Each cloud of rows lies close to a flat space through zero, with a little noise off it, and is much wider in some directions of that space than in others. After each cloud: how many dimensions does that space have?
In the rows, 128 means zero.

[[159 147  93 136  91 140 183 108 171 109 116 111 124 118 152 129 132 158
  135 138 153]
 [161  83  42  77 171 110 129  82  72 144 112 177 104 139  94 127 180 113
  154 158 105]
 [124 109 131 155 179 156 170 145 151 130 120  82 142 100 109  66 125 128
  146 107 112]
 [138 150 107 144 171 127 139 114 123 151 142 158  97 127 156 117 138 169
  148 127 109]
 [140 101 117 121  90  76 136 100  76 173 142 120 159 134  54 172 172 148
  144 151 140]
 [ 99 115 162 121 110 124  87 188  94 161  99 171 123 149 126 166 121 160
   88  94 130]
 [170 127  82 157  91 131 142 107  92 155 130 105 112 112 104 121 181 136
  149 148 142]
 [119 148 131 145 114 159 143 119 135 117 121 127 146 116 124 145 142 108
  106 143 143]
 [130 165 166 105 165 157 112 153 162 104 150 172 116 131 143 109  95 186
  120 136 106]
 [107  95 118 166  99 149 120 137 105 147 109  85 147 104  97 146 136 123
  104 107 150]
 [129 133  95 137  97 147 125 107  96 162 108 115 122 108 126 159 126 108
  119 149 155]
 [189 147 113 121 106 112  95 124 127 100 197 145 111 165 153  57 124 126
  113 143 113]
 [127 134 139 132 121 159 117 158 175  95  95  95 114 153  69  97 103 125
  120 150 134]
 [128 134 139 126 116 121 119 169 162 107 110  96  98 158 144 105 105 121
  116 129 126]
 [ 77 121 152 128 161 146 109 143 119 170 108 152 133 126 124 169  99 128
   99 112 131]
 [117 125  92  71 164  86 138 117 152 106 119 144  94 164 148 162 129 143
  135 134 114]
 [104 122  82 141 147 141 144 145 117 126  73 139 138 112  95 117 135  88
  102  96 119]
 [109 156 154 139 109 124 145 124 161 131 108  75 145 132 147 122 132 116
   77 176 119]
 [147 198 121  81 158 164 116 120 198 109 151 131 100 114 166  83  86 164
  104 144 104]
 [106  69 123 130 156  82 132 156 148 131 121 147 131 130 141 152 127 145
  107  93  86]
 [137 113 149  98 130 130 115 136 116 164 135 186 154 163  82 129 124 167
  102 126 128]
 [142 103 130 170 125 129 135 149  95 129 120 131 158 112  61  80 146  48
  152 113 117]
 [132 135  89 114 187 121 119  80 103 160 114 190 114 104 131 118 171 136
  152  99  92]
 [131 108 114  96  99  74  64 115  55 142 149 185 133 189  95 146 103 127
  123 120 146]
 [119 118 168 188  82  89 128 122 100 154 122 118 146  93 149 149 123 126
  178 102 136]
 [103 127 144 139 154 161 134 128 168 153 119  89 124  74 161 148 127 101
  103 140 106]]
 : 18

[[183  74 147 159 212 110 126 148 117 171 154 116 180  97 143 223 158 158
   84 164 134]
 [125 114 120 119 145 120 179  99 157 131  73  98 115  93  92  98 132 128
  125 115 151]
 [151 153 159 132 151 112 165 117 168 103 106 156 143 122 133 142 156 211
  111 161 134]
 [177 153  91 137 159 121 122 119 174 149 116 151 129  94 130 140 125 134
  116 192  97]
 [178 114 133 143 160 145 139  90 140 163 138  91 149 160 152 157 141  74
  114 105  81]
 [115 121 120 150 135 144 118 108 137 169 126 110 108 141 153 173 134 103
   98  79 125]
 [ 67  89 125 137 110 116 143 129 137  87 138 113 119 120  88  84 136 162
  146 123 147]
 [ 64  86 174 112 146 113 177 129 151 153 172  80 105 154 126 179 140  92
   46  92 129]
 [109 124 149 132 137 157 128  88 150 131 117 104 112 141 123 135 115 103
  150  95 118]
 [ 93 115  95 202 115 160 126  90  97 112 111 140 122 137 103  68 118  72
  161 126 125]
 [139 130 141 122 148 142 139 143 129 137 158 120 127 159 150 174 129 130
   96 133 126]
 [125 134 145 103  75 147 117 118  79 125 121 148 120 146 130  97  88 158
  136 145 159]
 [ 74  66 119 116  72 102 119 128 136 105 146 136 124 121  93 102  73  74
  144 140 155]
 [115 140 116 157 134  98 156 129 165  95 114 170 146  72 102  78 130 207
  151 164 148]
 [141 120 122 105 121 130 119 166  62  99 176 127 138 151 120 159 135  86
  115 148 121]
 [ 75 108 137 172 174 135 145 137 151 144 170 141 119 174 136 186 168 153
  113  79 136]
 [138 151  99 170 163 170 143 145 131 120 150 122 128 127 136 164 119  87
  108 114 129]
 [115 109 109 149 151 117 146 153 115 115 132 117 142 118 127 105 151 139
  178 117 151]
 [ 84  60 157 116 130  97 103 115 133 202 127 128 118 102 115 174 113 143
   89 104 160]
 [113 122 101 157 149 129 132 119 156 145 108 110 117 119 133 152 198  88
  125 102 108]
 [ 99  62  77 144  92 121  60 109  82 169 175 137 114 111 117 133  63  71
  149 158 120]
 [116 137 142  82  89 132 118 165  94 131 146 140 133  97 108 112 100 103
  117 147 148]
 [147 146  90 138  74 186 102 141 119 108 151 127 139 156 139  88 134 107
  140 132 108]
 [131 137  91 167  93 142  97  96 113 116 118 181 143 113 126  97 181 152
  187 165 103]
 [ 81  67 141  96  76  81 129 155 175  96 104  79 126 124 111  57 121 107
  137 132 148]
 [156 158 112 125 164 103 156 143 130 113 148 161 120 143 131 161 104 179
   91 150 136]]
 : 18

[[126 136 107 143 126 115 127 102 132 138 120 102 124 133 133 146 124 108
  102 139 125]
 [113 109 112 127 120 102 175  95 161 123 131  87 112 118 126 160 118 148
  124 100 101]
 [143 168 124 106 158 136 126  91 179 158 132 134 112 133 169 113 167 113
  162 143 128]
 [108 115 112 150  93 122  62 140 149 101 151  98 100 140  84 165 101 145
  118 115 112]
 [113 128 163  90  95 112 159 177  81 132 143 114 150  93 111 103 120 136
   95 118  96]
 [149 141 124 151 123 156 107 102 142 136 133  94 159 145 109 100 158 136
  148 130 140]
 [126 122  99 107 135 111 188  94 142 133 118 108 127 112 135 160 158 111
  114 106 116]
 [151 164 139 144 121 155  80 153 116 165 115 126 148 149 110 114 139 110
  133 130 144]
 [131 109 126 140 111 126 118 148 133 111 107 144 110 113 142 144  91 112
  138 147 144]
 [117 111 155 105 128 143 150 155  92 115 131 103 142 103 142  92 128 139
  119 144 115]
 [123 117  90 136 153 141 151 100 110 107 134 113 159  97 159 119 147 125
  113 170 162]
 [118 104 164 159 103 101  81 132 130 132 121 170  89 139 142 150 116 117
   93 118 114]
 [115  90 136 147 117 125 162 145 123 134  93 132 121 106 162 124  99 118
   87 121  89]
 [127 147 138 126 137 130 114 140 163 137 138 155 122 121 180  94 112 125
  137 164 110]
 [118 155 118  87 134 137 158 183 114 144 127  92 135 110 126 116  93 134
  128 129  94]
 [114 112  96 140 122 110 135 102 119 116 135 108 115  87 131 130 108 154
  115 152 150]
 [134 147 120 130 127 109 171 146  98 167 106 156 151  91 151 122 108 119
  106 139 148]
 [135 176 120 102 130 122 130 143 121 159 135 121 138 110 130  72 101 143
  131 165 117]
 [135 138 139 143 126 106 124  94 173 153 115 136  97 172 129 207 166  86
  125  73 125]
 [136 111 141 107 148 137 159 113 140 156  94 173 107 102 179  97 170 117
  131 119 105]
 [105 132 133  74  88 124 144 183  95  93 183  80 169 102  73  83 103 160
  102 139  73]
 [121 112  93 142 137 125 110 117 163 115 117 146  93 133 136 156 109 133
  135 124 117]
 [117 122 123 167 107 137 108 132 136 105 151  76 156 150 104 134 105 143
  117 129 121]
 [128 132 139 107 121 123 118 157 106 135 125 157 128 132 110 106 120 126
  111 122 101]
 [108 121 100 133 171 113 184  85 153 144 115 123 111 110 209 168 147 109
  102 132 122]
 [145 171 124  91 154 114 151 115 133 158 123 157 124 121 153 112 134 110
  149 153 144]]
 : 14

[[186  93 149 131 126 139 122 123 159 132 156  91 167 101 130 136  79  97
  113 144  95]
 [145 147 149  67  97  97 150 127 154 174 116 100 127 165 176 126 124 110
  162 100 176]
 [141 123 151 110 117 135 107 125 163 187 114 114 151 114 162 140 140 142
  155 137 158]
 [142  79 113 131 150 128 143 149 122  92 126 116 102 132 160 113 125 107
  110 142 151]
 [117 162 117 165 118 145 106 125 145 204 154 113 159 134 172 143 117 119
  126 114  99]
 [105 149 145 186 134  77  97 155  98 122 139  99 123 153 168 106 135 125
  139 148  87]
 [103 182 179 139 113 122  43 158  82  94 105 135 121 180 139 118 126 160
  150 111 143]
 [174  93 109 146 120 143 147 160 118 179 145 129 135 145 150 135 128 140
  120 160 132]
 [190 115  76  92 196 125 194 199 135 102  92 132 117 116 185 137 116  98
  124 124 155]
 [148 118 137 112 108 112 117 143 118 136 152 102 113 157 152 119 111 117
  130 130 138]
 [ 83 195  97 182  87 167 118 114 115 133 123 173 149 161 122 145 174 148
  105  95 109]
 [125 109 120 152 122 114 112 135 128 114 151 117 102 121 129 132 142 137
  118 146  86]
 [ 97  92 157 155 124 159 128 111 105 107 113 138 143 141  81 122  82 110
  134 103 145]
 [127 117 116 128 155 111 154 109 142 138 135 127 149  86 114 128 150 105
  131 158 105]
 [159 129 171 176 105 131 105 105 124 193 150  97 190 112 121 134  91 140
  123 171 104]
 [119 101  98 145 130 150 151 199  94  84 109 178  78 125 110  91  95 135
  133 151 109]
 [ 94 114 138 118 130 135  91  92 130  86 143 143 111 119  96 114 152 119
  115 132 122]
 [ 90 133 125 180 109 111 101 113 103 122 133 132 127 101 113 141 148 113
  114 158  69]
 [130 158 120 120 161 140 104 150 146 104 150 137 145  80  87 121 110 164
  144 133  87]
 [ 96 134  97 129 114 159 153  84 135 180 128 137 161 135 138 159 162 110
  123  94 179]
 [140 138 156 105 109  91 150 112 178 204 135  97 196 122 149 122 169 122
  192 144 152]
 [114 133 128 141 139  96 125 131 134 134 141  87 123 124 163 127 120 119
  142 120 120]
 [133 140 105 135 110 149 140 120 159 124 147 119 140 108 138 114 118 131
  113 125 125]
 [116 150 110 129 135 128 184 146 100 101  80 177  94 166  96 133 152 167
  130  92 146]
 [122 135  86 121 163 119 158 134 130 128 139 117 141  96 132 140 138 119
  132 120 133]
 [ 97 161 101 125 167  86 149 169  89  93 139 139  77 163 133  98 129 134
  140 109 112]]
 : 16

[[146 167 141 143 115  73 142  25 114 164  94 217 125 145  60 159  99 199
  122 139 115]
 [109 111  85 146 144 152 116 175 137  65  92  96 102 147 127 128 127 108
  145 155 109]
 [ 99 124  76 142 173 155 111 104 107  84  78 161 111 112  90 119 125 115
  128 137 110]
 [142 142 138 139 146 129 144 110 133 155 147 112 120  95 128 130 149  99
  116 108 139]
 [ 83 135  89 163 163 150 104 139 134  70  69 141  83 106  80 123 137 132
  144 129  97]
 [138 172 166 187  32 115 144 120 153 123 127 122 148 175 106 186 113 177
  179 127 127]
 [151 120 138 116 124  84 133  67 115 162 123 160 120 130  98 124 121 170
  119 126 125]
 [131  98 137  88 106 127 110 130 108 146 165 132 147 135 151 106 120 144
  129 116 135]
 [112 127 150  54 130 126  95 143 106 155 175 148 153 133 172  99 143 158
  115 103 144]
 [190 115 159  75 136 110 141 106 131 191 178 111 123 111 170 111 134 121
  108 125 152]
 [ 95 106 135 127 165 130 131 202 139 123 121  85 136 132 160  99 161  98
  109 127 132]
 [ 88 148 122 132 161 143 118 142 121 132 182  85 113 105 144 136 173  85
  130 125 111]
 [122 112 107 132 155 101 110 115 130  96  82 110  90 149 103 120 155 159
  148 155 105]
 [155 158 174  93 100  88 134  60 133 159 139 166 168  99 134 146 117 161
  109 136 153]
 [ 96 112 103 103 197 136 115 166 128 103  85 146 116 115 136  95 131 114
  100 146 118]
 [142 147 143 112 111 114 124  65 100 174 159 172 134 146 115 136 120 166
  137 120 123]
 [195  90 143 141 156  99 171 110 148 159  82  91 119 133 134 102 143 111
  115 146 149]
 [213  73 118  65 114 124 128  77  83 195 200 111 122 170 165  98 121 127
  134 121 148]
 [139 166 159 129 106  56 145  22 102 178 130 192 153 142  80 158 132 190
  105 116 134]
 [159  97 114  66 164 123 112 128 101 169 146 158  96 145 140  82 128 151
  106 100 139]
 [ 81 119 106  85 169 142  76 135 114  90  79 182 118 113 118  88 129 170
  129 131 112]
 [160  95 138 104  90 124 130 147 127 138 154 104 143 152 159 118 114 134
  132 125 145]
 [121  89 113 130 144 132 115 154 128  98  77 107 124 157 132  94 145 140
  149 141 124]
 [159 122 141 100 108 133 139 132 113 171 175 144 145 134 149 120 115 126
  105  86 157]
 [180 105 122 162 113 116 146 111 155 122 126  55  79 123 116 139 141 113
  159 145 119]
 [202 124 145 122  96 111 155  67 126 168 158 108 134 130 136 143 123 119
  129 126 154]]
 : 12

[[162 119 153 115 103 130  95 170 137 136 118 155 126 171 106 128 165 130
   97 159 143]
 [114 131 119 111 102  90 130 155  90 145 133  77 168 208 124  99 125 114
  141 114 154]
 [138 115 173  75 116 116 140 115 104  94  97 141 130 161 118 142 114 125
  145 134 156]
 [136 136 177 162 203 122 157 135 106  83 163 123 160  88 134 125 138 113
  128 117 168]
 [130 127 123 134 127 144 102 100 145 129 128 167 117  86 124 144 131 141
  138 125 139]
 [131 102 137  59 124  97 110 132 108 126 130 120 111 125 132 150 118 152
  107 127 134]
 [142 174 157 151 153 104 140 116 101  86 148 150 145 150 140 107 124 136
  135 153 143]
 [117 120 129 116 110 152 128 140 182 113 109 136  92 123  92 100 124 125
  115 113 142]
 [137 128 154 150 154 136 143 169 122 121 106 129 148  65 125 122 162  99
  145 104  86]
 [103 125 151  67 129  89 146 151 109 122  97  87 101 155 113  93  99 129
  117 135 135]
 [115 129 129  88 139 117 151 111  85 145  99  89  98 143 151 155 106 122
  132 145 114]
 [131  95 174  74 129 139 146 145 139 104  66 141 101  82 105 140 130 114
  136 116 104]
 [ 97  92 105  71 143  94  99 187 120 172 133  65 120  36 123 118 146 132
  109  67 116]
 [144 168 101 200 151 146  82 153 144 129 154 157 125 147 136 139 192 107
  140 128 111]
 [151 175 100 108  85 133 147 127 115 112 123 126  95 180 155 124 124 140
  129 130 108]
 [108 133 142 148 141 123 130 116 141 145 111 142 119  98 118 100 110 136
  121 167 102]
 [138 151  62 217  71 168 122 138 187 120 183 141 178 192 114  91 152 114
  150  77 151]
 [173 152 138 135 127 149 185  93  78 120 152 122 138 146 177 164 108 145
  106 159 151]
 [147  64 105 106 114 124  72 140 173 127 138 168 116 162 122 191 143 143
  110 138  65]
 [169 163 133 157 114 157 146 159 156  87 136 157 118 148 127 113 159 123
  115 124 116]
 [ 48 109  93 203 179 160  97 107 200 151 137 108 121  83  81  99 131  86
  161  81 175]
 [124 165 106 158 182 137 137  83  90 118 141 118 105 130 174 179 132 108
  162 127 123]
 [102  97 184 110 185 105 126 135 124 120  99 125 119 101 103 125 121 113
  124 149 133]
 [136 153 147 129 118 150 135 134 151 100  89 158  92 126 110 111 137 117
  138 134 118]
 [128 117 104 191 103 161 134 113 161 149 159 132 176 152 117 114 128 122
  127 120 160]
 [136 125  93 107  73 143 108 108 132 168 131 129 107 175 133 146 120 153
  105 150 146]]
 : 12

[[152 191 158 142 172  86 126 132 134  89 200 131 166 113 147 107 195 118
  107 176 112]
 [120 122 120 132  99  72 174  86 110 154 144  99 115 102 165 167 130 130
  151 140 122]
 [112  67  92 113 111 120 163  89 130 164  96 114 129 132 119 149 110 158
  153 136  94]
 [128 135 115 142  62 105 166 144 168 153  70 165  83  65 143 137 136 161
  168  89  81]
 [106 162 124 153 134 141 123 130 133 127 109 117 137 138 131 106 136 113
  123 126 115]
 [134 164 188 113 164 172  77 206 115  90 171 154 100 117 112 136 135 106
   54  83 176]
 [102 121 131 136  78  55 180 129 114 154 120 117  60  65 151 155 136 151
  123 121 131]
 [134 166 125 157 103 100 163 124 129 129  92 120 143  95 138 138 104 103
  155 142 133]
 [112  54  78  79 143 134 122 111 151 155 121 149 125 172 107 133 124 169
  140 123  83]
 [141 100 115 155  90 170 132 121 142 130  84 153 108 132 108 112 118 140
  155 119 114]
 [106 194 141 166 176 167  95 139 153 125  84 140 227 172 117  73 163 113
  115 153  76]
 [135 108 104 110 141 159 105 143 137 111 128 115  83 145 104 138 111 149
  124 113 133]
 [124 101 164 117 166 163 102 146 142 147 120 121 157 169 105 124 146 164
   64 141 143]
 [153  97  66 128 100 178  74  96 156 116 126 141 109 206 137  88 120 140
  157 115 166]
 [129  85 149 131 152 158 133 109 127 154 125 125 146 174 107 152 128 144
  111 151 116]
 [172 115 106  94 141 143  80 144 143  88 141 150 169 138 112  77 123 134
  130 135 167]
 [158 103 146 123  97 129 130 144 151 132 118 137 109 107 126  87 122 139
  148 103 165]
 [150 137 109 136 102 112 140 116 154 131 116 109 121 129 153 122 117 131
  146 129 168]
 [119 162 121 132 151 178  68 122  84  93 166 108 130 160 139 166 133 107
   90 125 149]
 [105 125 134 150 110 121 143 115 130 149 109 135 139 135 132  90 140 121
  134 131 123]
 [125 161 131 136 130 161 118 145 128 110 115 128 168 113 129 120 124 108
   84 120 162]
 [112 150 152 124 151 127 122 156 120 116 170 126  94 119 132 139 151 121
   76 114 143]
 [122 141 131 142  85 118 129 150 132 134  93 141  81  95 134 119 122 135
  154  96 120]
 [158  94 133  99 134 126 116 141 123 114 162 139  78 123 113 153 121 149
  134 120 136]
 [146  93  98 136 107 170 112  90 145 132 115 140 136 173 124  88 119 126
  186 121 116]
 [129 160 140 139 159 128 136 151 139 115 108 123 169 116 110 117 131 123
  100 153 126]]
 : 14

[[107 126 123  83  59 131 113 130 131 164 130 114  92 165 139  97 120 167
  122 108  93]
 [ 73 128 130 128 153  79 151  61 105 115  77 222 143 111  65 128 167  99
   89 189 132]
 [116  82 149 100 117 182 134 156  45 155 127 176 157 134  91 121 116 120
  168 146 114]
 [ 88 184 146 107 103 132 134 123 119 102 110 130 129  98  91 220 160 142
  172 129 136]
 [135 179  94 160 133 141 163  99 183 133 145  74 105 164  52 144 157 114
   98 143 145]
 [169 160 152  98  79 158 170 148 134 166 111  38 104 134 126 141 183 151
  102 106 107]
 [116 136 135 168  94 107 101 122 127 139 115 194 156  85  92 148 177 103
  121 118 165]
 [172 152 114 155 103 101  88 140 141 146 140 106 106 122 161 158 184 152
  145 137 160]
 [151 132 137 158 185 147 159  72 180 120  55 122 134  67 126 103 110 132
  114 183 163]
 [161 167 164 138  94 136 181 131  90 154 143 121 117 115 158 153 131 184
  119 144 155]
 [179 142 146 122 127  77  79 150 135 126 132 132 123 154 120  90 106 104
  111 141 131]
 [128 122 164 149 143 114 133 119 168 139 136 167 110  78 157 157 154  89
   62 112 161]
 [155 197 145 121 143 144 148  98  97 138 116  66 148  75 117 138  87 185
  129 116  97]
 [ 65 154 175  92 149 122 113 112  95 139 125 102 137 138 156  97 111 121
   91 138  78]
 [120 124 131 112  77 106 108 161 158 147 130 142 104 149  91 118 165 157
  122 147 122]
 [116 174 114 129 124 179 140 111 120 157 158  70 122 124  59 152 156 132
  189 143 149]
 [136 121 142 121  81 170 140 117  95 128 126 121 182 119  99 161 110 147
  150 120 109]
 [103  94 106 121 112 121 143  84 148 127 146 121 110 120 178 150 157 128
  159 138 141]
 [159 131 185 177 121 161  94  94  97 176 154  90 176 102 141 149 125  98
  164 197 148]
 [111 151 133 133  78 158 189 176 135 120 132  57 116 144 111 174 146 137
  173  92 106]
 [122  86 126 162 110 157  83 132 121 183 141 152 160  44 102 151 163 171
  169 154 102]
 [ 68 122 142 112  89 137 161 195 108  91 117 108 142 154 181 135 169 141
  152  66 129]
 [163 147 106  88 108 157  77 137 116 141 118 151 131 135 121 148 167 154
  131 105 165]
 [ 88  96 122 122 138 175 116 134 120 149 100 134 107 122 117 133 109  89
  167 129  95]
 [102 163 140 170  99 115  56 154  94 162 115 151 113 143 146 138 161 115
  136 138 146]
 [148 162 117 163 145 147 159 100 121 164 156 113 103 118  79 106 147  84
  173 153 201]]
 : 18

[[123 137 125 138 108 105 135 127 127 140 147 125 113 118 111 128 142 140
  149 127 140]
 [118 143 121 132 106 112 141 123 131 139 141 130 115 127 118 129 133 138
  150 133 136]
 [ 87  92 114  99 121  92 151 156 107 120 158 127 139  82 117  53 171 110
   98 124 145]
 [ 36 101  79  98  70  16 183 165  92 136 223 118 107  53  80  19 238 127
  133 115 198]
 [ 85 137  94 123  78  65 158 144 117 138 189 123 100  96  95  87 185 132
  166 125 159]
 [136 118 130 118 148 138 122 128 130 120 113 135 140 131 145 126 117 123
  119 131 126]
 [130 121 131 121 128 119 129 137 129 129 134 133 131 119 118 122 143 124
  122 118 127]
 [149 143 131 140 130 149 116 113 138 136 104 132 124 157 133 168 100 124
  139 130 126]
 [108  84 136 100 164 127 131 147 112 104 134 130 155  95 142  73 141 102
   63 116 121]
 [202 149 172 152 183 226  85  91 161 121  46 131 157 194 172 224  45 124
  116 144  74]
 [150 161 132 146 130 154 115 105 146 135 107 134 120 148 133 174  98 136
  153 139 120]
 [ 80  88 109  93 120  84 150 158 101 121 164 125 138  80 117  48 175 102
   93 114 156]
 [126 116 131 127 138 138 127 142 120 127 125 135 143 124 134 124 136 124
  104 121 129]
 [ 58 112  91 105  91  56 170 156  98 133 199 118 109  70  95  53 202 125
  135 118 174]
 [ 82 145  94 132  66  55 168 130 114 151 181 122  88  99  73  92 191 145
  186 131 169]
 [122 109 133 123 130 117 131 141 125 122 131 126 139 119 122 107 132 119
  119 119 130]
 [125 113 133 121 139 135 122 137 122 119 121 130 145 129 136 122 125 119
  109 128 119]
 [126 105 134 112 145 137 123 139 124 116 131 131 148 122 126 109 128 125
   95 124 126]
 [142  78 156 104 193 175 113 149 124  98  91 134 185 135 169 107  99  99
   48 117 100]
 [150 130 136 136 148 146 115 126 140 122 110 134 138 146 140 140 108 124
  114 129 110]
 [ 92  97 114 105 120  92 145 148 112 123 157 126 129  92 118  76 167 120
  104 126 146]
 [141 127 127 129 136 136 122 121 127 127 122 130 133 136 132 130 129 131
  133 130 128]
 [112 146 112 134  99  95 135 128 120 145 155 127  99 119 108 121 150 135
  165 127 145]
 [156 146 137 143 144 161 114 107 137 133  90 126 132 146 138 162  96 137
  128 129 109]
 [158 116 151 126 175 185 103 123 134 107  82 130 158 156 160 156  82 115
   94 130  97]
 [145 199 101 170  68 109 127  93 141 166 138 130  69 152 106 196 114 164
  221 134 143]]
 : 2

[[134 147 134 135 128 117 113 135 142 129 117 124 130 150 129 130 143 139
  132 112 134]
 [141 101 139 142 174 158  86 149 145 188  88 116 104 193 117 137 153  89
  175 108 113]
 [ 90 116 112 133 102 117 130 106 107 137 116 155  68  85 180 131  75 109
   71 134 137]
 [105 151 148 167 151 140  89 149 144 175  73 144 142 170 118 128 133 114
  120  83 178]
 [174 122 133 123 163 144 117 140 135 139 114 115 158 178  78 140 162 115
  180 118 106]
 [167 126  94  89 111 109 166  99 107  81 146 144 120 103 109 146 115 118
  127 147  85]
 [160 113 115 111 134 133 150 112 100 116 134 135 121 115 109 140 111 106
  131 144 100]
 [173  43  95 133 163 159 113 126 100 137 142 111 142 141  82 142 174 119
  189 201 122]
 [164 121 119 126 138 126 127 120 115 123 123 128 135 141 103 142 141 125
  141 138 117]
 [143 124 121 126 138 139 138 123 113 121 129 135 153 126  95 131 130 121
  136 133 131]
 [206 119 107  90 153 136 160 119 115  85 150 119 184 147  45 146 166 125
  190 147  83]
 [145  99 102 139 161 152 114 133 127 134 113 136 179 157  61 137 171 118
  175 146 162]
 [ 67 221 144 121  81  87 141 130 176 106 112 155 121 116 174 108  94 145
   71  47 149]
 [ 90 127 145 132 111 137 157 130 111 118 170 119 147  69 150 102  98 150
   92 150 150]
 [126 133  98 105 104 113 159 113 126  78 154 141 154  97 109 127 133 142
  127 146 133]
 [178  74  94 125 164 157 130 130 112 110 149 113 192 147  46 141 190 132
  201 186 132]
 [107 128 122 111 105 126 165 119 122  95 169 126 140  78 137 113 108 142
  110 146 128]
 [ 96 135 109 135 112 117 113 133 161 119 120 135 135 138 135 121 151 143
  137 120 159]
 [146  81  93 109 147 142 116 117 133 153 102 138  73 157 126 148 131  75
  167 133  86]
 [139  52 136 136 170 173 102 142 120 189 125 101  84 153 139 132 136  88
  175 157  93]
 [145 116 112 142 136 128 119 118 105 127 115 144 136 129 104 142 130 128
  121 145 151]
 [139 112 136 144 149 135  94 138 136 165 101 120 100 167 137 139 144 116
  146 120 121]
 [114 130 118 120 119 124 135 118 126 133 116 147  95 118 145 131 100 105
  110 115 120]
 [138  85  93 111 119 130 148 111 109  96 165 128 134  94 114 131 138 135
  142 184 122]
 [118  92 123 129 124 138 134 122 111 128 155 117 114  96 147 122 120 134
  124 170 125]
 [122 120 143 112 124 137 149 136 130 120 164 106 135 105 139 112 123 136
  137 141 104]]
 : 7
